There are 11 hidden switches. A switch that is on adds its own fixed numbers to the row, and there is some noise. The rows also spread widely along 12 directions, which tell nothing about the answers.
In the rows, zero is written as 128.
Known rows, each followed by its switches (1 for on, 0 for off):
[134 102 133 130 143 127  95  98 151 177 154 116 115 169 109 104 127 144
 142 162 127  83 159 139 155 118  89 143 164 161 173 116 130 145 123 108
 127  94] | 1 0 1 1 0 0 0 0 0 1 1
[142 132 129 124 103 103 123 130 144 161 137 114 132 127 119  93 142 123
 120 146 144 122 125 129 112 151 139 133 143 109 143 103 145 147 115 113
 117 126] | 0 0 1 1 1 0 1 0 0 0 1
[176 113 109 131 119  92 121 115 165 144 172  96 127 134 130 100 137 144
 105 101 138 140 113 102 123 105 150 115 149  93 140  95 141 163 130 163
 110 108] | 0 0 1 0 0 1 1 0 1 0 1
[111 129 120 167  93 142 104  78 101 142 120 146 110 149 165 131 129  99
  82 153 108 117 146 123 127 135 108  74 123 130 191 116  75 196 117 133
 125 162] | 0 0 1 0 0 1 0 0 1 1 1
[117 121 133 140  86 118 120 167  98 150 121 149 154 110 105 120 152 108
 125 132 114 102 151 150 108 161 132 125 142 123 128  89 100 158 126  88
 110 159] | 1 1 1 0 1 1 1 0 1 0 1
[114 110 133 123 141  97 144 132 114 132 147 127 153 114  68 131 161 100
 127 128 120 129 154 156 134 126 160 159 148 102 142  85 125 179 119 121
 102 160] | 1 0 1 1 0 0 0 1 1 1 1
[113 152 126 131 107 111 154 139 133  85 150 140 171 107 122 115 136  92
  97 126 134 155 132  99 101 163 167 114 113  69 116  91 125 169 116 129
 107 160] | 0 1 1 0 0 0 1 1 0 0 0
[108 155 104 160  88 110 155 152 131  96 143 182 171  95 138  77  98 101
  73 158 145 137  76 107 103 122 169  94 162  33 123  84  88 156 105 161
 109  87] | 1 0 0 1 0 0 0 1 1 0 0
[172 145  83 127 122  82 106 119 206 108 140 126 134 144 141  66 125 127
 116  91 158 143  83 126  91 113 122 125 101  70 162  54 161 118 114 133
 123 110] | 0 0 1 0 0 1 1 1 1 0 1
[118 147 136 134 113 111 156 126 113 121 175 115 160 123 124 136 137 117
 114 138 119 161 152  87 137 128 168 106 150  86 121 127 130 179 116 162
  71 117] | 0 1 1 1 0 1 0 1 1 0 1
[142 127  89 165  92 100 123 106 117 143 107 165 128 111 135 114 143  94
  79 128 129 121 113 153 106 107 138 102 126 104 181  60  69 171  92 127
 127 143] | 0 0 0 0 1 0 1 0 1 1 1
[138 109 132 152  91 131  82 127 115 166 116 128 127 152 128 105 136 111
 133 147 123  85 147 150 150 151  92 127 150 137 142  91  94 158 111  83
 122 140] | 1 0 1 1 0 0 0 0 1 1 1
[121 120 145 118 105 103 127 151 144 172 157 115 133 123 118 102 120 167
 131 147 130 112 146  98 118 153 147 135 180 116 146 134 155 167 143 126
 125 102] | 1 1 1 1 1 1 0 0 1 0 1
[150  99 116 135 127 121  98 108 136 136 121 148 128 147 112 131 149 115
 137  86 122 130 156 152  98  94  98 106  84 136 170  78 107 147 124 103
 103 166] | 1 0 1 1 0 1 1 0 0 0 0
[139 133 130 153  83 116 110 146 118 164 104 168 146 108 108 146 159 107
 144 101 111 119 166 161  85 113 133 102 139 151 156  85  73 149 120  69
 110 149] | 1 0 1 1 0 1 0 0 1 0 1
[165 153 113 145  94  94 128 102 160 175 149 117 132 126 128 110 145 118
 122 145 142 142 122 118 122 113 152 124 159 109 157  94 127 145  82 123
 116  97] | 0 1 1 1 0 0 0 0 0 1 1
[130  94 103 130 124 116  86 142 108 129 113 143 142 142 135 103 140 103
 106  82 117  97 129 166 126 119  84  99  83 111 135  70  96 154 166 145
  91 141] | 0 0 0 0 1 0 1 0 1 0 1
[143 105 119 127 103  87 148 153 115 182 141 116 134 118 102 117 117 186
 124 136 129 115 159  98 129 133 162 151 169 119 163 127 153 191 111 138
 126 128] | 0 0 0 0 0 0 0 0 1 0 1
[124  99 126 146  84  88 119 105 120 148 124 119 108 104 147 100 137  95
  72 128 138 131  74 132 108 151 159 107 110  74 168  75 116 182 136 160
 134 183] | 1 1 0 0 0 1 1 1 1 0 0
[181 113 116 156  73 105 101 129 136 164 139 108 121 146 166 104 125 142
 123 117 136 109 158  96 142 141 122 110 152 134 137  99 101 169  97  99
 133 127] | 0 0 0 0 1 0 1 0 0 1 1
[126 110 140 115 127 100 121 138 136 177 143 115 136 114  93 131 154 136
 142 116 115 111 161 147 130 122 138 138 156 149 149 106 133 154 152 117
 106 117] | 1 1 0 1 1 0 0 0 1 0 1
[147 162 151 112 138 123 118 135 178 125 169 106 176 129  82 148 177 117
 182 101 105 132 199 126 128 129 133 144 154 169 112  97 148 114 133  60
  92 110] | 1 1 1 0 0 0 0 0 1 0 1
[120 138 152 121 125 118 133 122 173 144 160  99 150 114  84  97 146 123
 120 169 121 111 131 136 135 165 161 154 196 149 128 100 151 144 136  98
 138 102] | 1 1 0 1 0 0 0 0 1 0 1
[115 121 162 106 130  80 139 146 139 189 156 105 123 110 115 136 122 168
 166 118 115 136 196  91 107 141 175 145 167 138 175 153 171 176 149 119
 117 125] | 1 0 0 1 1 1 0 1 1 1 1
[142 104 134 132 113 111  98 101 162 185 129 136  97 133 126 122 138 139
 129 113 128 113 151 140  94 113 121 104 142 168 196 110 112 160 150 101
 146 135] | 1 0 1 1 0 1 0 0 0 0 1
[116 115 124 118  81 103  85 184 108 174 113 108 141 129 164  63 115 125
 112 129 137  82  91 131 128 177 103 118 108  67 104 111 159 130 170 161
 100 121] | 0 0 0 0 1 0 0 0 1 0 0
[145 112 130 155  86 107 138 138 116 157 138 135 129 124 120 111 107 164
 122 154 140 119 154  90 120 140 158 136 173 108 163 115 118 187  80  97
 129 148] | 1 0 1 1 0 1 1 1 1 0 0
[180 136 109 152  77  99  85 125 135 168 109 125 128 138 146 103 154 100
 141 113 140 114 130 157 121 115 107 115 123 120 147  69 102 115  91  81
  92 127] | 0 0 1 1 1 1 1 1 1 0 1
[ 88 144 136 124 141 104 126 140 121 166 170 143 154  87 120 141 159  74
 120 122 109 111 149 145 126  94 142 106 158  98 127 117  92 128 176 159
  68  74] | 1 1 1 0 1 0 0 1 1 1 0
[128 128 135 135 127 103 121 111 157 151 171 129 121 119 146 126 132 120
 117 116 121 128 157 104 117 117 144 100 159 123 165 113 104 166 146 128
 118 105] | 1 1 1 0 1 1 1 1 1 1 1

New rows, each followed by its switches (1 for on, 0 for off):
[165 109 155 123  75  89  84 143 156 210 158  76 102 132 181  89 121 147
 151 113 150 107 131  92 132 143 125 106 156 107 121 139 149 131 156 126
 114  95] | 1 0 1 1 1 1 0 1 0 0 0
[166 121 141 142  90 112  79 135 134 122 148  82 135 158 202 112 121 110
 143  67 121 141 161  72 141 155 111  80  90  96 101 109 126 154 145 131
  85 150] | 0 0 0 0 0 1 1 1 1 1 0
[125 125 127 154  92 117 119 111 110 173 106 150 129 121 115 140 141 128
 130 142 115 122 154 139 104 118 131 116 127 145 188 104 109 154 103  98
 115 151] | 1 1 0 1 0 1 0 0 1 0 0
[118 162 112 130  98 103 126  88 146 151 111 127 131 115 127 109 159  88
 106 159 135 134 102 151 102 142 134 125  92 108 180  87 154 124 106 125
 123 147] | 0 1 0 0 1 0 0 0 0 0 0
[157 135 130 147  88  85 107 150 147 191 164 126 138 103 148  92 146  77
 121 116 144 116  94 142 129  97 147  98 183  78 102  87  80 116 138 148
  90  48] | 1 0 1 1 0 0 0 1 0 1 1
[118 151 130 146  87 108 152 122 129 139 121 150 139  86 122 131 137 122
  95 137 125 159 136 102  69 152 186 107 135 100 171 108 120 186 109 118
 126 166] | 0 1 1 1 0 1 1 0 1 0 0
[ 99 193 129 153 111 142 143  95 126 134 142 152 164 116 123 139 149  85
 114 184 100 141 158 132 119 114 142  91 161 145 155 117 100 125 104 112
  82  79] | 0 1 0 1 1 1 0 0 1 0 1
[149 123 121 136 123 123 128 108 156 117 167 120 144 146 116 111 136 132
 109 122 126 138 144 115 127 116 138 106 154 129 133 103 118 168 126 130
 115 115] | 0 0 1 1 0 1 0 0 0 0 1
[126 111 120 143 124 118 118 121 156 121 153 149 129 125 125 100 118 123
  93 127 131 109 129 128 113 124 135 108 164 120 159  90  89 170 143 121
 137 119] | 1 0 1 0 0 1 1 1 1 0 1
[ 71 151 143 102 156 104 176 154 155 131 155 178 167  66  68 125 145 111
 111 126 115 154 147 140  38 125 200 119 158 110 160 116 132 161 175 134
 120 114] | 1 0 1 1 1 1 1 0 0 0 1
[131 137 141 133 113 112 150 152 158 143 177 120 169 106  96  90 133 129
 117 158 127 127 122 113 120 133 181 134 205 109  95 110 137 133 130 128
 117  74] | 1 0 0 1 0 1 0 0 0 0 0
[118 152 116 130 140 133 115 132 142  65 138 169 184 155 109 127 143  79
 153 105 115 133 177 140 116 133  91 124  81 115 135  62 108 129 103  77
  90 149] | 1 1 1 0 0 0 1 1 0 1 1
[116  95 145 128 101 124 125 147 115 112 170 103 148 137 144 100 115 144
 102 122 120 128 138  81 147 166 144 103 148  87  91 123 136 195 156 161
 110 139] | 1 1 0 1 1 1 0 0 1 0 0
[109 103 136 119 150 125 126  96 136 151 171 118 129 147 101 117 130 141
 116 157 123 119 142 122 136 118 121 129 140 125 165 129 150 159 144 155
 109 117] | 1 1 1 1 0 1 0 0 0 0 0
[130  91 126 136  82 119 139 182  69  93 129 136 175 136 107 118 136 120
 106 101 123 134 157 116 130 172 144 116 117  80  80  90 100 221 117 126
 102 201] | 0 0 1 1 0 0 0 0 0 0 1
[103 132 155 101 138 105 120 124 169 161 146 113 117 131 133 127 116 168
 144 117 118 126 194  89  98 159 137 123 142 159 183 154 165 174 174 105
 130 131] | 0 1 1 1 1 1 0 1 1 0 1
[145 127 143 130 115 114 135 129 149 105 158 101 155 130 131 107 127 121
 123 116 131 147 154  86 129 160 159 117 129 106 108 108 137 168 123 114
 109 148] | 0 0 0 1 0 0 1 1 0 0 0
[132 118 142 116 113  87 113 174 120 186 150 116 154 120 108 114 145 112
 164 114 129 109 147 137 131 125 127 148 137  93 109 107 140 122 139 124
  77 104] | 1 1 1 1 0 0 0 1 0 1 0
[120 134 111 141 108 117 130 105 124 133 145 139 140 130 131 115 130 124
 105 154 129 124 122 113 137 118 125 113 126  93 165 100 127 152 108 151
 107 120] | 1 1 0 0 1 0 0 0 1 0 0
[152 135 111 129 120  97 113 142 155 120 145 120 154 135 139  90 127 114
 125  97 136 131 118 121 123 126 124 118 113  87 123  77 141 133 131 139
  93 111] | 0 0 0 0 0 0 1 1 1 0 1
[121  96 102 171  55 118 128 138  70 162 117 176 131 112 126 118 138 102
  67 162 132  87 115 159 130 131 126  98 160 106 150  80  37 196  97 122
 135 151] | 1 1 1 0 1 0 0 0 0 0 1
[161 142 101 158 114 114 129 100 148  84 151 126 162 148 122 104 144  89
 107 130 128 142 126 129 157 113 138 121 146  99 122  58  96 157  76 113
 103 120] | 0 0 0 1 0 0 0 1 1 1 1
[120 106 118 145 101 103 130  89 147 138 140 151 102 128 136 121 121 127
  83 132 138 129 126 119 102 132 143  98 134 125 202  97  98 203 125 128
 164 165] | 1 1 1 0 0 1 0 1 0 0 1
[150 109 117 139 106 100 118 139 153 171 162 116 128 132 131  76 105 166
 106 151 140 100 103 107 131 132 132 129 177 106 150 103 143 149 129 151
 128  81] | 1 1 0 0 0 1 1 0 1 0 1
[ 87 127 146 128 120 127 137 120 111 147 163 124 136 108 123 106 140  93
  84 176 123 121 112 124 119 151 153 108 148  87 138 129 128 159 150 169
 109 128] | 1 0 1 0 1 1 1 0 0 0 0
[106 111 139 135  96 125 113 161 134 137 139 144 144 111 142  86 126 108
  81 128 127  95 130 131 107 178 132  89 163 120  99 106  78 177 178 120
 131 117] | 0 1 1 1 1 0 1 0 0 0 1
[168 112 103 124 107  84 107 105 162 133 137 125 119 150 137  98 134 120
 132  89 160 147 100 125 112 100 121 114  85  74 167  68 139 153 108 141
 115 145] | 1 0 1 1 0 0 0 1 0 0 1
[128 140 120 124 125 111 117 146 130 129 100 148 154 140  90 132 141 131
 166 114 116 120 194 151  90 148 112 153  96 150 180  90 146 142 106  54
 107 181] | 0 0 1 0 0 1 1 1 1 0 1
[123 114 154 111 132  97 153 137 152 137 170 110 140 100 103 123 137 131
 125 115 126 142 165 102 113 145 184 129 167 127 132 120 132 182 153 119
 125 133] | 1 0 0 1 1 0 1 1 0 0 1
[142 130 128 124 154 104 124  68 175 106 166  79 136 149  94 109 165  89
 127 146 126 139 127 142 162 143 136 169 120 121 162  62 168 142  97 111
 119 154] | 1 1 0 0 0 0 1 1 1 1 1
[115 142 112 120 138 112 125 142 159 113 150 153 163 128 126  93 122 107
 114 119 127 120 135 140 114 113 124 106 140 112 127  97 112 130 156 132
  99  77] | 0 0 0 1 1 0 0 1 0 0 1
[149 154 120 144  86  98 101 155 153 163 135 123 162 120 124  89 159  80
 134 136 130  99 118 161 123 138 124 137 153 113 103  73 113  90 113  86
 104  94] | 0 1 1 0 0 1 0 1 0 1 0
[150 119 125 126 128 120 127  83 123  73 152 101 145 166 109 141 152 110
 144 104 127 170 165 103 151 137 124 134  70  96 150  75 147 186  77 114
  84 205] | 1 1 1 1 0 0 1 1 1 0 1
[151 127 103 163  79 112 127 110 138 145 137 138 135 110 112  91 150 102
  83 167 146 107  89 148 138 114 148 123 184  93 137  69  84 153  80 113
 130 117] | 1 0 1 1 1 0 0 0 1 0 0
[161 140 129 144  92 100 143 103 151 147 169  96 143 103 106 132 176 106
 113 138 125 139 133 125 149 119 182 129 189 132 128  83 112 156 101 114
 120 116] | 1 1 0 0 1 0 0 0 1 0 1
[133  88 129 110 115  70 133 181  97 157 163  97 147 104 139 118 125 147
 117  74 128 130 146  89 133 129 155 117 117  60 104 124 143 183 174 196
  70 129] | 0 1 0 0 1 0 1 1 1 0 0
[138 128 131 122 129 119 119 139 151 144 145 124 158 135  83 117 155 125
 140 123 118 109 168 152 126 133 124 140 153 159 125  95 122 141 134  84
 108 116] | 0 1 1 1 0 0 0 0 0 0 1
[ 98 126 133 116 167 109 148 110 148 124 152 127 140 129  82 108 128 131
 116 157 119 131 158 128 113 147 155 158 148 120 181 115 158 178 128 123
 122 141] | 0 0 1 1 0 1 1 1 1 1 1
[ 70 115 122 137 128 132 159 137 112 115 162 161 145 133  98  85  91 154
  72 214 130  86 135 115 144 159 140 141 205 101 165 130 118 197 120 139
 151 113] | 1 0 1 0 1 1 0 1 1 0 1
[158 125 116 117 135 101 124 111 178 107 148 130 141 134 104 129 149 139
 145  64 133 162 153 112  94 100 143 119 104 111 165  82 145 171 125 116
 116 153] | 1 0 1 1 0 0 0 0 1 0 1
[176 128 101 146  83  76 128 158  96 170 129 129 167  94 114 124 174  84
 122  82 124 148  99 159 118  78 157 109 119  69 101  54  97 132 107 164
  45 106] | 0 1 0 1 0 0 1 0 1 0 1
[184  71 124 128 110  75 113  96 138 211 182  70  80 128 166 131 128 179
 103  77 140 138 141  65 145  84 154  87 156 105 165 139 123 215 154 203
 103 106] | 0 1 1 1 1 0 1 0 1 0 1
[122 131 121 132  96 102 106 136 150 141 109 142 136 117 142  94 133 109
  98  99 125 134  98 146  80 144 135  94 108 106 148  79 125 155 163 140
 124 137] | 0 1 0 1 0 1 0 0 1 0 1
[137 149 133 118 138 106 138 100 157 109 176 107 146 150 124 134 126 147
 161 117 127 171 173  65 127 118 146 135 113  92 164 121 179 159  93 131
  92 137] | 1 1 1 1 0 1 0 1 1 1 0
[146 104 142 153  71 115 104 153 115 165 125 132 128 111 144 112 129 129
 116 111 128 114 140 112 102 147 143  95 150 113 126 106  89 177 136 108
 121 152] | 1 0 1 1 0 1 1 0 1 0 0
[ 70 119 149 120 111 130  97 125 104 152  82 148 120 123 144 103 127  88
 102 142 118 107 134 158  83 193 105  97  74 130 173 114 127 168 177 122
 126 182] | 0 0 0 1 1 0 1 0 0 0 1
[139  72 122 113 164  94 136 132 121 132 173  99 146 148  62 102 139 142
 131 132 132 113 147 139 168 124 139 187 154  93 136  88 155 184 111 140
  99 143] | 1 0 1 1 0 0 1 1 1 1 1
[147 163 161 114  66  68 118 171 140 180 136  79 142  99 154 116 141 115
 179 100 132 152 145  83 104 184 176 138 121  80 118 115 187 135 124 113
 101 147] | 1 0 0 0 0 0 0 1 1 1 1
[150  75 142 138 114 121  80 113 147 175 152  99 104 147 155  85 114 137
 108 124 132  94 116 124 137 132 107  97 146 134 134 115 118 149 168 142
 126 107] | 1 0 0 1 0 1 1 0 0 0 0
[178 126  60 150 119  89 132  92 162 110 130 156 140 155  80 100 149 127
 121 132 149 129 102 172 128  66 116 160 122  96 197  28 124 132  40 100
 124 137] | 1 0 1 0 0 1 0 1 1 0 1
[115 124 139 135 127 123 137 144 126 100 162 134 162 121 102 118 136 107
 115 128 117 125 153 124 125 148 150 123 154 109 118  96 110 170 135 115
 107 142] | 1 0 1 0 0 1 1 1 1 0 1
[167 142 119 141  67  89  98 122 167 186 100 125 108 129 153  83 120 150
 144 136 150 127 109 119  82 146 128 127 123 113 194  86 160 126  86  87
 142 132] | 1 0 0 1 1 1 1 0 1 0 1
[166  97 113 121 145  86  97 123 169 147 155 101 129 151 110  92 147 129
 130  87 131 113 131 152 141 104 120 143 142 117 137  78 136 148 146 127
 110 111] | 0 0 1 1 0 1 0 1 1 1 1
[131 131 137 138  86 118 127 166 127 140 131 138 154 116 138 100 116 132
 118 124 136 125 143  97  96 165 145 105 133  93 110 115 118 165 128 114
 113 136] | 0 0 1 1 0 0 1 0 0 0 0
[171  79 112 149  63  81  84 140  87 217 115  97 103 151 171  76 120 132
 112 134 143 100  94 136 145 133 106 116 119  81 143  98 127 158 111 164
 101 128] | 0 0 0 1 1 1 1 0 0 1 1
[123 122 125 129 119  85 114 146 159 215 155 131 116 106 135  80 104 160
 116 153 140  94 104 108  98 118 140 133 174  92 180 125 155 134 149 164
 126  63] | 1 1 1 0 0 1 1 0 1 1 0
[154 118 122 147  96 118 115 122 122 163 140 124 135 146 124 113 136 127
 120 143 127 119 144 126 128 128 118 115 141 130 143 101 111 154 103 115
 102 122] | 0 1 1 1 0 1 1 0 0 0 1
[ 99 167 104 151  91 116 154 158  84  84 127 174 191 107 113 104 138  58
  85 150 133 150  92 141 114 137 156 106 119  26 102  73  94 156  95 160
  65 131] | 0 0 1 1 0 0 0 1 1 0 1
[112 145 137 128  92  89 118 143 138 184 125 122 130 124 135  81 120 121
 124 169 142 115 117 127 105 176 137 143 142  99 158 112 159 139 119 119
 126 122] | 0 1 1 1 0 1 0 1 0 1 1
[126 145 135 139 124 130 117 104 131 138 141 126 141 136 139 130 131 115
 125 125 113 141 162 107 118 123 128  92 121 132 154 117 118 156 131 132
  86 119] | 0 0 0 1 0 0 1 0 1 0 1
[ 91 147 143 130  94 119 152 135 131 129 157 142 146 103 128  94 124 106
  86 173 134 140 109 107  96 163 175 104 169  81 129 122 128 170 136 149
 130 120] | 1 0 1 1 1 1 0 0 0 0 1
[142 129 143 135  69  98 134 169  96 171 146 122 146 122 139 140 127 152
 161 121 125 134 185  82 126 140 150 117 156 104 128 133 125 174 101 108
  86 136] | 1 1 1 1 1 1 0 1 1 0 1
[158 109 122 122  98  93 105 156 126 166 119 120 135 126 129 118 142 136
 143  81 134 125 154 121  97 138 125 123  92 108 140  99 140 155 134 116
 106 166] | 0 0 1 0 0 0 1 0 0 0 0
[200 129 100 132 107 100  94 115 176 118 122 108 141 159 122  98 154 127
 147  79 147 143 126 132 115 123 111 133  92 107 141  49 146 136  88  88
 107 153] | 0 0 1 1 0 0 1 0 1 0 1
[137 149 130 132  76  75 134 202 142 188 120 153 165  81 115 100 129 124
 137 117 136 112 132 140  80 142 165 127 172 113 116  96 111 126 136  96
 110  85] | 0 1 0 1 0 0 0 1 0 0 1
[140 135 127 137 120 113 116 122 140 136 152 115 151 127 115 123 170  81
 129 126 115 118 163 148 136 132 130 131 136 135 122  83 105 129 117  87
 100 134] | 0 1 1 0 1 1 1 1 0 1 0
[141 160 160 106 128 121 109 147 158 137 150  82 172 125 115 128 162 111
 175  96 105 141 182 112 127 147 138 126 127 140  89 120 168 111 160  96
  70 112] | 0 0 0 1 0 0 0 0 1 0 0
[144 124 137 150  91 127 121 128 136  98 134 135 151 120 122 116 146 100
 110 108 127 140 139 117 110 157 153 104 140 108 116  77  87 189 115  94
 125 170] | 1 0 1 1 0 0 1 0 1 0 1
[160 111 119 106 122  84 113 128 157 152 131 107 122 138 124 122 135 167
 152  63 135 157 151 100  87 117 138 128  84 102 172 110 184 166 139 137
 110 168] | 0 0 1 1 0 1 0 0 1 0 0
[128 111 180 132  99 124 117 143 121 169 169  98 130 103 145 147 138 134
 129 101 110 128 185  73 128 149 167  86 177 136 108 158 100 198 180 129
 106 132] | 1 0 1 1 0 0 0 0 1 0 0
[113 154 151 142  59 105 145 179  60 131 124 129 172  84 138 152 161  67
 121 104 112 154 157 112 111 172 179  93 119  72  88 114  89 185 129 131
  69 184] | 0 0 1 0 0 0 0 1 1 0 1
[153 104 102 138 101  99 117 122 113 145 121 130 132 135 121 118 142 128
 122 114 134 125 130 135 126 118 121 127 104  98 169  73 124 165  96 130
 109 160] | 1 0 0 0 1 0 1 0 1 0 1
[171 175 156 124  76 104  55 137 192 182  87  91 135 122 145 112 190  78
 190  85 123 117 162 160  85 190 110 137 101 172 131  66 145  84 131   4
 117 155] | 0 1 1 1 1 0 1 0 1 1 1
[136 147 115 119 119 102 125 142 161 104 156 110 165 136 137  99 126 134
 133 111 132 131 144  97 136 139 131 130 123  90 117  99 159 134 130 126
  94 111] | 0 1 0 0 1 0 0 1 1 0 0
[ 99 178 155 128  89 110 160 166 114 149 158 126 178  88 114 117 139 107
 136 165 116 155 135 100 104 155 191 120 175  81 105 133 151 137 121 140
  80  94] | 1 0 0 1 1 1 0 0 1 0 1
[130 112 129 138 103 106 117  83 120 174 133 108 112 123 101 119 171  92
  99 158 127 123  95 169 135 125 140 129 139 116 171  82 126 159 116 142
 114 153] | 1 1 1 1 0 1 0 0 1 0 1
[127 123 137 134 140  96 135  90 179 184 161 131 119  76  98 140 160 116
 101 111 117 131 133 141  98  74 180 101 186 157 175 106  93 156 169 140
 125  84] | 1 1 0 1 0 0 0 0 1 0 0
[ 98 158 144 119 111 102 157 173 104 118 136 135 183  90  89 134 158  85
 132 121 114 151 155 134 102 157 178 131 134  85 102 105 130 163 133 120
  73 155] | 0 0 1 1 0 0 0 1 1 0 1
[128 144 113 147 116 134 134 125 136  93 125 151 177 135  90 105 141 106
 110 153 116 123 141 147 125 145 128 133 139 131 131  65 108 153  91  86
 109 134] | 0 1 0 1 0 0 1 0 1 0 1
